There are 4 nested groupings, the coarsest first. Each group lies inside one group of the grouping before and may be the whole of it. The rows also spread widely along 13 directions, which tell nothing about the answers.
(in the rows, 128 means zero)
Known rows, each followed by its group in each grouping:
[112  67 128  67  67 166  41 161 118 132 113 101 135 136 133 107 144 120
 117 127 147 153 149  38  85  87  97 154 106 112 130 181 166 105 120 131
 123 155 138 112 116 107 131 137  78 123 175  95 137] | K_161 mot K_850 damu
[129 108 142 180 151 149 111 103 145 119 159 140 119 108  93  86  88 148
 141 143 157 127 109 171 120  88 139 124 129 138 136  64 107  98 132 118
 119 145 162 171 125  97  92 109 122 111 117 141 112] | K_305 Pizo K_219 kufom
[142 122  81 132  88 169 151 101 128  98  73  86 133 140  60 153 100 129
  96 140  81 182  81 148 108 121  70 180 159  95 124 108 123 151 190 123
 112 111 119 175 148  89 172 136 113 106 131 145  93] | K_305 remo K_801 tebi
[117  81 119 102  55 137 141 131 139 164 118 158 106 168 105  92 153  74
 114  83 100 133 145 110 113 121 155 121 116 169 124 193 177 111 152 148
 103 183 169 151 143  90  96 104  97 136 124 159 177] | K_847 Sif K_204 leko
[109  93 102 139 149  56 125 108 112 230 166 105 146 119 107 131 108 133
  92 106 176 196 142 109  84 136  84 131  94 154 138 124  97  80 106 153
  98 127 121 134 142 155 126 150  89 122 113 186 160] | K_305 remo K_153 geseg
[137  60 122 105 108 129 106 120 158 122  61 125 128 134 111 137 172  72
 155 114 132 152 170  69 128 126 117 173 137 112 104 143 172 124 111 134
 124 157 158 166 117  88 103 140  90 119 150 113 157] | K_847 lef K_452 Lozap
[119  75 126  97  58 146 127 131 125 141  92 117  95 114 115  59 202  78
 102  94 133 158 180 119 132 117 135  84 134 115 122 176 155  92 120 104
 114 145 124 135 114  95 143 123 113 112 170 121 130] | K_305 vis K_951 vif
[160  97  75 114 114 102 107 112  62 129 116  50 174 136 141 127 207 122
  67 146 157 127 156  94  90 120 105 119 123 129 140 178 155 145  62 111
  90 110 110 132 139 191 128 203  84 143 109  90  83] | K_847 Sif K_574 zal
[137 127 174  84 116 141  94 149 110 174 174 122  97 167 200 119 154 128
 111 112 109 117 162 140 121 115 136  62 104 149 131 111 171 120 130 104
 123 155  70  97 152 149 118 106 164 166 127 125 121] | K_305 vis K_616 pem
[100 126 160 118 110 163 143 111 126  96  88 138  88 138  98 129 144 134
 129 152  91 140 122 189 104 108 146 115 134 130  98 123 124 142 129 164
 185  84 128 108  72 110 140  54 114 105 133  97 110] | K_847 lef K_452 sodu
[133 114 131 126 172  91 154 118 178 183 157 160 142 154 163 123  89  91
 172 113 131 123 158 109 156 171 173 134  93 174 121 129 157 103  66 165
  95 163 167 108 146 142 122 122 126 141  91 127 179] | K_847 Nole K_230 sesez
[141 110  80 141 165 117  92 104 127 174 165 109 118 123 170 124 105 147
 103 114 167 160 123 133  87 147  89 131 103 149 128  87 128  93 114 139
 115  97  87 109 152 143 110 122 127 155 128 162 131] | K_305 Pizo K_849 kazu
[ 90  80 121 159 120 103 163  78 150 136 124 136  97  81  97  78 166 111
  93 119 171 160 168 184 105 130 143  65 125 171 125 140 117  69  54 142
 123 118 133 121  77 152 138  73 124 130 135 151 154] | K_305 vis K_616 Zitu
[118  78  91 122 114 138 165  80 165 118  56 122  81 113  76 147 119 101
 106 112 125 194 115 143  90 137  89 159 142 129  99 140 136  99 137 153
 121 114 147 148 126 117 159  84 103 130 137 148 164] | K_305 vis K_951 Kez
[104 109 220  92 121 136 110 138 137 156  92 140  94 126 102 135 129 112
 159 124 130 183 166 103 145  88 120 122 130  92 108  87 120 109 150 108
 174 139 119 148 101  83 131 101 116  86 146  93 152] | K_847 Sif K_574 Dupeb
[165 100 174  64 105 203 131 107 127 119  48 135  12 148 124  93 177  95
 128 119 128 148 115 138 111  78 164  89 150  88  73 134 197 113 161  83
 139 110 156 127 146 127 126  88 115 140 139  44 137] | K_847 lef K_241 tenit
[128 167 148 103 118 128 115 154  87 162 119 106 131 128 138 110 135 135
 138 128 105 169 158 141 159 132 118 115 133  90 122  89  97 147 153 126
 161  92  62 119 122  99 164 146 135  71 139 103  82] | K_161 mot K_134 zifi
[142 118 103  88 131 128  84 143  98 180 160 100 161 185 167 172 114 144
 106 132 114 138 124  85  85 136  98 161  86 153 130 142 159 137 124 156
 117 120 108 102 163 151 119 143  97 152 112 129 126] | K_847 lef K_241 num
[112  77 106 115  81 157 134  89 160  69  65 111  98  97  90  90 166  95
  94 136 136 149 149 139 104 104 131 118 144 134 117 175 169 109  92 124
 115 128 152 130  90 144 160  91 104 146 154 105 139] | K_161 besor K_40 kegol
[131  90 114 137 129 144 110 124 158 154 117 147 105 146 106 135  91 107
 141 115 124 156 111 114 112 120 114 173 125 135 109  94 143 115 167 153
 127 147 148 174 152  72  92 101 106 119 121 157 162] | K_847 Nole K_230 Zad
[112 101 173 122 103 158 119 130 164 119 112 173  75 162 115 136 134  95
 151 118  81 115 132 164 116  99 151 123 134 153 102 109 162 136 164 152
 158 165 138 156 120  73  83  49 130 137 121 147 167] | K_847 Nole K_842 Miz
[125 170 103 116  86 137 139 159 117 138 118 117 177 173 134 145 117 112
 145 118  36 150 142 140 170 173 117 159 130 117 133 116 120 179 171 156
 155 116  71 132 128  54 156 141 136  77 129 142  84] | K_847 Sif K_574 zal
[117 110 120 134 160 139  84 115 116 191 201 142  75 132 163  99  74 169
  91 125 175 150  98 143  55 113 122 101  81 177 126  99 136  75 132 158
 129  96 117  81 139 147  87  60 115 164 113 146 157] | K_847 Sif K_204 leko
[151 158 182  83 109 148 164 126 114 148 115 122  90 142 138  77 149 102
 124 124 104 132 153 161 177 107 184  60 132 114 121 140 155 131 134  81
 107 136 129 113 142 161 179 135 149 122 115  63  99] | K_161 besor K_40 kegol
[138 124 105 130  77 128 162  99 112  48  45  82 157 155  56 199 175 115
 100 158  56 125 127 180 105 107  87 174 171 136 122 140 133 214 137 140
 129 144 113 204 114 130 147 139 111 119 103 141  89] | K_161 mot K_850 damu
[102  86 202  91 120 122  86 118  88 130 110 123  54 108 142 114 227 133
 114 139 151 133 177 176  74  70 139  46 128 132  95 122 134 111  97 129
 193  99  86 113  78 154  90  74 116 134 145  89 128] | K_305 vis K_616 pem
[100  89 169 103  90 164  89 142 133 135 142 138 115 150 115 110 129 126
 117 142 127 126 139 108  99  79 142 112 108 146 130 143 157 104 119 134
 138 159 147 125 106 113 115  82 103 131 138 114 146] | K_847 Nole K_230 sesez
[150 128 118  90  92 148 168 119 110 113  69  94 148 148 106 106 161  94
 123 135 104 147 139 106 157 131 151 123 142  93 122 182 151 144 106 108
 105 120 153 125 133 136 183 174 103  97 118  53  87] | K_847 Sif K_574 zal
[109  88 149 113 128 141  50 129 107 161 161 128  78 146 164 142 153 152
  94 130 145 135 135 138  43  89 101 109  98 164 113 103 155 114 134 153
 165 114  81 107 106 134  65  56 113 169 136 148 149] | K_847 lef K_452 Lozap
[115 114 153 161 113 177 100 123  92 114 164 105 135 120  61 109  88 187
  88 173 147 147  84 162  94  53 113 112 124 122 154  89  92 106 149 103
 125 129 150 166 120 118 135 113 109  94 121 121  70] | K_305 vis K_616 Zitu
[ 99  80 187 113 159 118  68 137 119 141 156 169 104 161 128 156 129 138
 171 153 131  90 116 133  59  73 170 141  89 169  97 141 137 124 108 205
 181 132 190 122 109 127  38  74  65 134  95  97 169] | K_847 Nole K_842 Miz
[163  72 131 129 181  90 106  98 130 176 125 121  94 120 160 118 167  97
 131 112 195 137 166  99 108 122 129 118 115 142 105 104 165  96  77 116
 100 139 146 143 144 162  73 146 108 157 111 114 161] | K_847 lef K_452 sodu
[116  87 167 106 113 154 141 122 148 167  86 131 104  99  73  64 113  95
 135 123 179 198 149  75 162 102 144 109 128  87 117 131 124  63 113  97
 114 138 179 139 114 106 175 131  98  76 150  75 150] | K_847 Nole K_230 Zad
[130 135 155 153 155 126 104 124 125 153 144 145  82 131 116 137  92 146
 140 122 128 150 118 177 110  97 110 139 134 136 115  39 110 132 180 137
 151 133 100 173 141  92  88  88 139 116 107 161 135] | K_161 mot K_134 zifi
[111 114 160  99 123 188 100 137 140 113 111 168  76 159 133 115 111 132
 175 139  94 121  99 146 100 106 174 144 113 123  88 133 149 127 150 183
 185  95 174  92 101  77 103  58  97 107 137  74 127] | K_847 lef K_452 sodu
[ 88  92 172 104 122 132 105 112 138 109 125 117 103 118 132 112 157 138
 118 149 141 130 160 150  81  93 139  83 115 143 119 142 142 104  70 138
 151 121 125  89  74 157 132  76 115 139 144  99 136] | K_305 remo K_153 geseg
[108 108 131 104 131  99 118 138 121 182 138 106 166 109 130  79 124 118
 146 125 159 172 170  80 145 143 140 115 101 104 134 155 108  86  71 137
 117 114 144  90 110 130 165 173  92  78 149  91 118] | K_305 remo K_153 geseg

New rows, each followed by its group in each grouping:
[111 102 105 178 164 113 142  88 183  99 118 139 138  87  89 118  74 128
 151 144 164 154 133 150 126 135 119 165 129 150 128  93 108 104  73 164
 116 134 166 143  93 118 137 100 117 111 123 136 148] | K_161 mot K_850 damu
[115 150 159  99  64 180 156 146 131 133 141 112 181 182  90 134  89 133
  96 145  70 146 134 118 157 113 125 121 116 139 161 144 142 138 137 101
  99 174 129 124 127 123 202 119 136 111 124 123  99] | K_847 lef K_241 num
[145 107 139 158 146 160 150 100 162 100  93 137 125 108  71  99 101 112
 155 144 151 153 129 136 161 109 139 147 150 106 120  76 128 111 118 102
 114 139 179 181 121  87 130 126 118  91 126 100 120] | K_847 lef K_241 num
[113  99 134 162 125 125 113 117 130 175 180 122 153 131  84 128  86 146
  82 131 162 164 135 121 105  98  89 130 105 168 158  86 118  91 124 114
  97 168 128 168 129 123 116 109 117 131 118 187 148] | K_847 lef K_241 num
[111 124 144 127 172  88 102 138 147 179 187 156 133 133 176 117  90 131
 172 120 145 125 156 133 125 147 150 131  83 171 124 110 122 110  83 184
 136 138 131  91 118 129 101 109 124 127 113 129 158] | K_161 mot K_850 damu
[114 128 100 163 117  87 110 130  73 165 205 114 153 148 150 126 169 153
  82 129 106 104 144 203  83 131 127  87 101 195 146 120 110 144 112 168
 136 120  71 135 126 139  78 118 128 137  98 193  93] | K_305 vis K_616 Zitu
[ 98 114 153 158  71 148 142 124 159 131 151 141 127 139  70 110  93 123
  86 114 110 148 146 157 129  90 108 111 133 171 164 100 133 113 153 104
  94 214 118 179 119  98 144  74 154 133 123 200 150] | K_161 mot K_134 zifi
[168 138 111  85  82 159 169 108 132 106  39  77 132 146 116 128 173  82
 114 117  75 165 153 130 168 145 106 125 170  84 117 131 157 159 147  80
 101 128  90 153 151 122 197 171 142 116 141 106  86] | K_305 Pizo K_219 kufom
[128 120  60 142 106 129 107 139 131 109 123  88 202 133 137 135 134 110
 113 142  97 142 158 104 146 174  92 164 129 127 144 127 132 152  99 155
 119 114  83 125 117  93 152 157 117 109 145 145  92] | K_847 Nole K_842 Miz
[ 94 121 142 133  94 141 141 118 155 107  97 135 112 101  92 103 131 113
 130 129 114 165 159 168 141 123 117 118 144 130 124 109 113 125 121 140
 150 132 103 136  76  89 160  81 138  94 154 136 130] | K_161 mot K_850 damu
[129 136  94 192 117 120 182 111 102 135 197 150 158 162  95  73 122 132
 105 147 105  64  96 217 123 122 213  91 106 205 147 164 119 140  98 173
  88 144 193 148 136 142  95 118 109 120  55 146  94] | K_847 Nole K_230 Zad
[136  95 121 136 186 117 108  89 174 145 134 113 116 118 158 160  95 132
 107 133 172 167 156 113 104 142  82 141 113 157 122  64 160  93  71 119
 107 131  96 117 128 165 130  94 142 176 127 144 171] | K_847 lef K_241 tenit
[135 132 157 139 137 153 173  97 160  54  52 140 102 111  99 102 150  96
 178 149 104 129 148 183 172 125 172 119 168  96  97  96 132 149 104 121
 163 106 148 150  85  87 140 103 136  85 126  59 102] | K_847 Sif K_574 zal
[184 106  29 146 133 123  97 121 111 114 106  90 156 164 150 163 153 103
 122 131  94 113 116 121 105 157  92 199 143 132 113 109 167 181 145 156
 110 114 102 182 181  95  74 175 103 139 106 159  99] | K_847 Nole K_230 sesez
[132 142  71 186 107 144 108 130  92 152 196  98 148 111 115  61  94 162
  64 131 151 149 114 164 118 119 102 104 122 147 171  86 103 111 143 112
  87 124  85 140 140 114 140 130 139 114 123 177  77] | K_161 mot K_134 zifi
[142 139 181  70 119 140  65 184  65 173 163 141  97 177 202 106 182 130
 176 119  84  94 147 146 126 108 180  88 104 114 100 124 146 152 164 149
 185 109  98 104 150  91  68 137 120 103 126  77  84] | K_305 vis K_616 pem
[145 134 152  97 100 136 200 110 161 131  98 125 140 168 118 128 121  85
 119 119  87 134 162 122 175 144 153 104 132 149 138 152 175 137 105  96
  74 185 147 133 144 152 184 131 149 144 103 109 141] | K_847 Sif K_204 leko
[106 132  99 135  91 155  82 165 103 178 184 125 137 120 159  41 121 132
 114 108 134 160 147 121 140 145 133  97 102 123 148 119 116  95 139 137
 144  99  78  88 110  61 127 115 127  88 163 136  94] | K_847 Sif K_574 zal
[124 143 133 139 133 111 176  98  93 110 113  79 176 113  87 115 144 142
  95 171 142 149 148 152 144 123 138  95 132 122 144 142  98 135  54 114
 114  97 131 117  92 182 193 159 110  93 102  67  70] | K_847 Sif K_574 zal
[ 71 106 150 109  60 157 104 142 124  76 114 126 185 161  68 147 133 144
 139 164  64 114 128 142  94  87 136 159 118 144 137 177 111 153 124 184
 174 144 161 136  72  87 134 101  73  86 139 122 101] | K_305 Pizo K_219 kufom
[140 124 109 122  90 130 134 123 121 161 141 126  88 159 146 110 152 107
  87  91 101 129 142 166 105 126 122  97 128 170 130 128 166 136 156 125
  99 161  81 140 159 130 115  96 149 164 111 181 142] | K_161 mot K_134 zifi
[158  85 131  82  87 146  78 149  90  98 111 108 124 183 159 144 207 104
 133 131  81  67 142 120  91  92 149 134 125 134 111 178 192 168 136 134
 125 163 144 159 159 116  67 155  96 147 121  95 100] | K_305 vis K_951 Kez
[139 122 122 137 160  59 186  83 134 205 119 126  83 135 125 145 142  98
 116  89 124 170 146 187 111 155 118 103 131 159 104  97 124 121 130 141
 108 126 100 152 158 156 116 117 138 144  87 185 167] | K_305 remo K_153 geseg
[138 111 129 178 201  91  94 107 132 137 196 125 142 112 177 109 127 143
 133 159 179  89 161 159 115 128 149  99 103 177 135  66 133 112  38 141
 118 126 115 124 116 162  71 116 137 153  96 128 125] | K_847 Nole K_230 sesez
[116 115 131 139 107 143 106 147 104 165 187 123 181 148 100  94  99 146
 111 144 141 135 129 107 127 104 137 128  94 148 159 135 119 104 114 128
 103 152 160 135 127 112 125 143  95  99 121 129 105] | K_847 lef K_241 num
[ 98 126 151 120 153 116 170 107 149 107 116 132 175 149  83 184  71 150
 160 168  98 145 114 143 124 132 142 167 110 144 123 143 103 135  81 187
 139 124 187 112 107 152 176 117  96  99  95  90 122] | K_305 vis K_616 pem
[103 132 180 134 147 140 142  97 137 152 116 147  53 108 100 119  99 145
 114 132 138 185 127 192 107 105 117  91 134 136 106  56 104 101 156 132
 173  89  94 127  97 113 129  42 141 115 127 134 151] | K_847 Sif K_204 leko
[127 132  77 148 104 148 149 109 101  42  86 101 176 146  80 141 145 139
 129 176  74 109  98 176 108 126 144 171 146 125 122 160 118 187 109 178
 153  84 156 145  98 106 134 136  83  88 103  86  58] | K_847 Sif K_574 zal
[102 117  90 127 104 164 122 112 109  55 103 103 161 118 100 101 130 154
 113 184 117 123 114 145  94 124 147 138 122 130 128 178 121 138  72 178
 154  63 157  84  68 129 158 108  76  98 139  63  77] | K_847 Sif K_204 leko
[120 113 145  86  98 171 105 150 185  96  93 147 114 165 160 126 119  92
 190 114  56 120 149 120 143 140 147 153 133 111 106 123 181 145 150 146
 150 156 126 117 124  54 124  95 138 120 160 113 136] | K_305 remo K_153 geseg
[158  81 108 152 125 150 111 110 127 122 153 108 144 140 107 110 112 133
 103 139 158 118 107 113 107  91 128 134 121 142 149 125 156 104 114  94
  60 181 184 177 170 140 107 159 111 144 105 127 108] | K_305 vis K_616 Zitu
[143 101 100  87 133  99 106 120 127 126 107  99 161 156 179 151 180 101
 144 125 108 110 171 104 109 155 131 147 114 145 112 168 165 149  70 163
 126 125 119 106 134 156 116 165  99 147 122 107 125] | K_305 Pizo K_219 kufom
[115 108 163 110 107 167 103 138 162 201 154 137  79 135 136 106  81 112
  94  95 141 194 141 100 131 116  90  94 112 133 138  79 150  72 168  93
 108 164  83 118 144 101 153  68 158 147 151 170 175] | K_847 Nole K_842 Miz
[164 121 114 122 128 154 100 133  78 177 200 113 131 178 152 102 118 152
  85 136 144 103  97 127  89  97 146 104  90 162 143 140 163 118 129 115
  80 140 148 122 181 164  94 141 107 158  89 119 101] | K_847 lef K_241 num
[121 102  88 173 107 169  97 111 106 121 141 113 112 111  75  91 101 156
  82 141 157 165  84 150  79  87  97 139 131 126 139  98 111 103 163 126
 128 105 130 162 121  83 105  98  97 108 130 148 101] | K_847 Sif K_574 zal
[156 118  71 122  92 162  98 135  82 129 127  91 131 135 158  68 186 118
  97 129 126 127 136 127 124 140 136 106 127 113 127 149 156 137 120 124
 115  87  99 108 126 113 122 152 112 119 146 102  66] | K_847 lef K_452 Lozap
[102 114 135 153 118 161 147 116 153 141 140 152 139 133  51 112  52 142
 128 141 129 171  95 137 129 107 136 156 114 138 137 109 106  95 141 147
 122 138 187 147 116  86 149  92  98  87 121 137 136] | K_847 lef K_241 tenit
[127 125 163 127 172 104 135 117 169 187 173 148 110 154 154 138  68 127
 152 110 126 141 134 143 125 133 135 119 101 159 127  80 141 103 124 134
 105 168 133 124 156 136 115 102 149 147 100 155 166] | K_305 remo K_153 geseg
[ 79 117 179 119 138 120 138 124 128 172 133 148 139 130  68 140  83 146
 144 147 139 181 130 128 115 106 132 142  99 139 118 122  84  95 112 172
 166 111 166 120  88 118 147  91  81  76 121 113 151] | K_847 lef K_241 num
[117 116 180  94 157  75 168 119 148 209 110 152  90 128 135 131 133  90
 166  89 128 183 179 139 156 153 144 109 113 130  97 114 112  96 117 146
 141 131 127 122 130 123 142 118 126 100 120 123 174] | K_305 vis K_951 vif
[112 143 104 177 118 104 223  79 110 150 140 142 126 128  70  93 146 122
  92 129 113 138 125 238 125 146 171  80 127 186 126 144  95 127  94 167
 119  96 143 135 103 149 141  88 118 109  81 156 115] | K_847 lef K_241 num
[166 113  45 104  87 157  84 126  61 122 113  70 113 155 176 113 201 125
  68 125 108 125 117 130  71 134 106 122 130 121 116 164 176 159 141 134
 124  69  67 111 156 131 103 147 101 154 132 113  75] | K_847 Sif K_574 Dupeb
[152 143 120 106 144 122 152 140 134 156 176 144 157 189 180  92 101 113
 178 122  88  74 117 132 147 158 218 119  89 153 128 180 166 137  91 162
  83 152 197  82 171 145 123 162 116 129  83  83 107] | K_305 remo K_153 geseg
[173 108 110 189 175 148  88 109 116 100 202 145 110 156 158 102 104 153
 137 151 149  46  80 178  87  87 177 130 113 173 130  85 167 136 120 134
  98 149 183 166 170 123  14 114 118 167  67 121 103] | K_847 Sif K_574 Dupeb
[109 108 166 152 153 173  95 128 158 115 146 181  71 134 117 101  81 141
 172 147 125 114  95 175 105  89 169 133 118 142  99  70 129 111 155 168
 176 120 164 142 110  64  68  42 118 110 121 116 143] | K_847 Nole K_230 Zad
[139 122  95 155 117 187  90 115 114 124 162  74 143 132 104 131  63 177
  45 168 146 167  85 125  89  94  58 136 125 130 162  67 131 111 148  89
  90 121  85 143 146 137 162 108 134 145 127 155  86] | K_847 Nole K_230 sesez
[137  76  99 104  93 173 147  91 137  65  69 118  78 131 115  97 176 103
 109 135 118 112 113 156  83 112 160 111 137 134 100 200 181 117  95 141
 110 116 182 116 124 148 136  95  97 152 131  75 122] | K_305 vis K_951 Kez
[ 92 107 155 105  58 113 178 124 115 181  72 123 134 131  44 121 168  83
 103 104 105 203 172 119 149 122 115 118 135 120 124 162 102 116 143 133
 137 140 131 158  90  97 179 125  95  69 143 147 140] | K_847 lef K_452 sodu
[162 145 134 121 174 108 161  87  88 115  72  83 121 108 127 135 188 127
 125 163 142 150 156 175 138 137 130 103 150 101  95  93 114 156  73 116
 150  49  94 127 110 174 150 156 119 103 108  58  78] | K_847 lef K_241 num
[127 136 101 147 144  82 100 131  58 108 144  84 184 125 147 148 197 155
 126 166 105 105 161 185 111 140 122 122 127 135 126 113  91 178  81 175
 175  67  69 132  99 133  99 166 106  93 114 116  48] | K_305 vis K_616 pem
[122 111 104  88  90 103 113 146  83 183 110 134 111 157 146 113 192  93
 133  96  94 143 155 128 104 148 144 127 114 139  98 175 139 144 152 187
 167  92 107 120 129  87  84 132  81 103 130 132 138] | K_847 Sif K_204 leko
[123 131 162 118 146 109 155 115  90 190 150 169  67 138 142  70 178 116
 146 115 135 118 140 202 115 123 210  59 105 160  91 144 122 111 108 170
 164  80 147  98 115 138  81  89 104 110  96  96 135] | K_847 lef K_241 num
[ 59  99 140 135  90 117  95 138  93 160 169 130 148 121  89 100 137 152
  96 138 142 158 144 137  76  98 127 108  91 161 142 162  90  97 103 181
 170 108 124 105  65 110 116  82  76  92 136 139 130] | K_847 Sif K_574 zal
[ 94 100 104 103  90 100 154 102 134 142  80 133 114 138 112 132 188  90
 126 102  88 153 160 167  93 153 133 126 126 160  98 181 127 132 111 199
 164 103 114 115  95 118 127  92  94 121 133 156 157] | K_305 Pizo K_219 kufom
[114 104 140 114 120 162 113 109 135  73 109 101 160 155  90 180 105 159
 102 183 113 131 115 123  84  90 108 163 117 144 131 134 149 142  89 139
 129 132 154 127 102 157 152 101  95 138 119  94 114] | K_847 lef K_241 tenit
[139 177 146 124 143 136 108 158 116 181 205 149 115 175 191 108  78 148
 145 114  88 109 126 171 141 138 156 105  98 159 136  80 135 143 161 145
 127 140  84  99 164 112 114 102 167 132  99 143 111] | K_161 mot K_134 zifi
[104  93 178 112 149  86 108 124 119 193 186 150 111 132 161  93 147 124
 123 121 177 118 179 120  98 110 170  68  78 188 130 149 145  82  57 149
 126 147 146  90 107 173  86  99 108 151 109 113 175] | K_847 Sif K_204 leko
[ 93 173 173 111 101 143 149 143  81 155 139 116 145 148 104 124 126 156
 113 156  81 157 136 176 142 123 140  93 113 124 129 121  82 147 134 152
 174  80  93  90  79 121 184 101 122  71 126 102  71] | K_847 lef K_452 sodu
[147 152 147 142 114 201 136 137 157 115 196 137 137 169 148  86  53 149
 122 140  94 101 102 159 163 115 163  91 114 148 165  92 161 116 140  83
  72 186 145 122 165 115 159 106 182 141 112 122  82] | K_305 vis K_616 Zitu
[ 82  82 118 158  94 155 141 102 146 152 154 149 106  98  42  57  66 143
  91 128 185 178  93 139  88  84 136 118 105 160 147 161 105  55 116 150
  92 149 206 127 102 125 153  73  86 108 129 144 158] | K_161 mot K_850 damu
[133  91  89 147 136  98 122 104 129 191 127 132 107 131 110 143 135 106
 107  95 145 178 139 135  92 140  84 155 121 158 113  93 132 109 149 153
 125 123 107 173 148 100  81 112 104 134 117 199 170] | K_847 lef K_241 num
[138 137  80 117 145 104 139 122 100 134 118 106 165 133 132 118 124 131
 150 146 125 135 121 131 125 156 148 157 109 127 115 171 111 147  80 187
 123  79 156  95 125 149 152 173  82  91 105  75  93] | K_161 mot K_850 damu
[102 119 105 140 113 112 128 129 150 137 150 108 172 127 133 142 110 125
 106 124 102 157 171 136 136 164  87 136 113 155 150 110 119 120 103 147
 118 143  77 124 110 107 162 114 144 122 145 178 122] | K_305 vis K_951 Kez
[126 121  69 145 119 151  82 151 103 213 211 122 150 134 145  66  74 151
  93 111 157 174 109  99 115 146 115 132  81 141 153 115 120  78 143 145
 102 104 114  97 152  91 125 134 104 107 142 159 113] | K_847 lef K_241 tenit
[125 128 145  82  84 129 118 148  95 110 134  95 176 176 148 134 178 122
 126 152  69  88 153 132 119 119 154 114 111 137 131 185 155 169  95 143
 127 139 124 104 119 147 141 159 110 124 120  83  84] | K_305 remo K_801 tebi
[140 151  76 119  74 136 183 123 115 183 149 127 109 149 144  55 141  95
  89  86 100 143 130 172 145 168 161  75 116 162 137 182 147 123 131 138
  75 130 112  93 154 139 171 124 144 133 112 149 116] | K_161 mot K_850 damu
[136  96  89 131  75 166  72 154 113 107 127 132 145 135 133  58 172 107
 157 117 113 105 136 121 135 118 155 141 132 109 127 147 141 127 147 137
 142 130 145 154 128  36  76 157  95  86 163 120  82] | K_305 Pizo K_849 kazu
[108 146 132 179  91 145 131 145 114 117 174 107 193 118  97  75 123 138
  95 157 111 124 163 166 176 119 132  89 130 141 172  87  96 136 109 104
 116 150  88 157  92  89 155 132 152  82 133 152  64] | K_847 Nole K_230 Zad
[110 127 162 125 148 156 108 118 151 129 137 138  84 103 134  96  83 149
 138 142 155 161 129 154 116 110 127 107 118 126 119  83 118  99 112 134
 147 108 116  94  96 124 149  69 140 118 144  99 133] | K_161 mot K_850 damu
[136 114 159 174 176 120 151  91 168 110 153 149 139 142 100 154  85 136
 141 154 135 107 130 172 126 106 141 139 122 178 133  64 137 128  90 127
 106 173 167 175 127 139  94  94 138 146  80 143 145] | K_847 lef K_241 num
[131 124 126  80  78 158 131 132  82 136 119 108 115 176 135 114 167 125
  95 132  93 123 114 136  92 108 156  99 114 136 121 196 163 144 130 140
 129 111 131  97 135 150 138 119  97 134 109  81 101] | K_847 Sif K_574 zal
[131 106 107 127 144  97 158  91 128 190  97  93 113 112 104 140 128 110
  77 118 163 207 148 120 117 146  80 118 127 134 117 104 118  99 107 122
 104 104  89 139 135 165 169 127 120 130 118 150 154] | K_847 Nole K_230 Zad
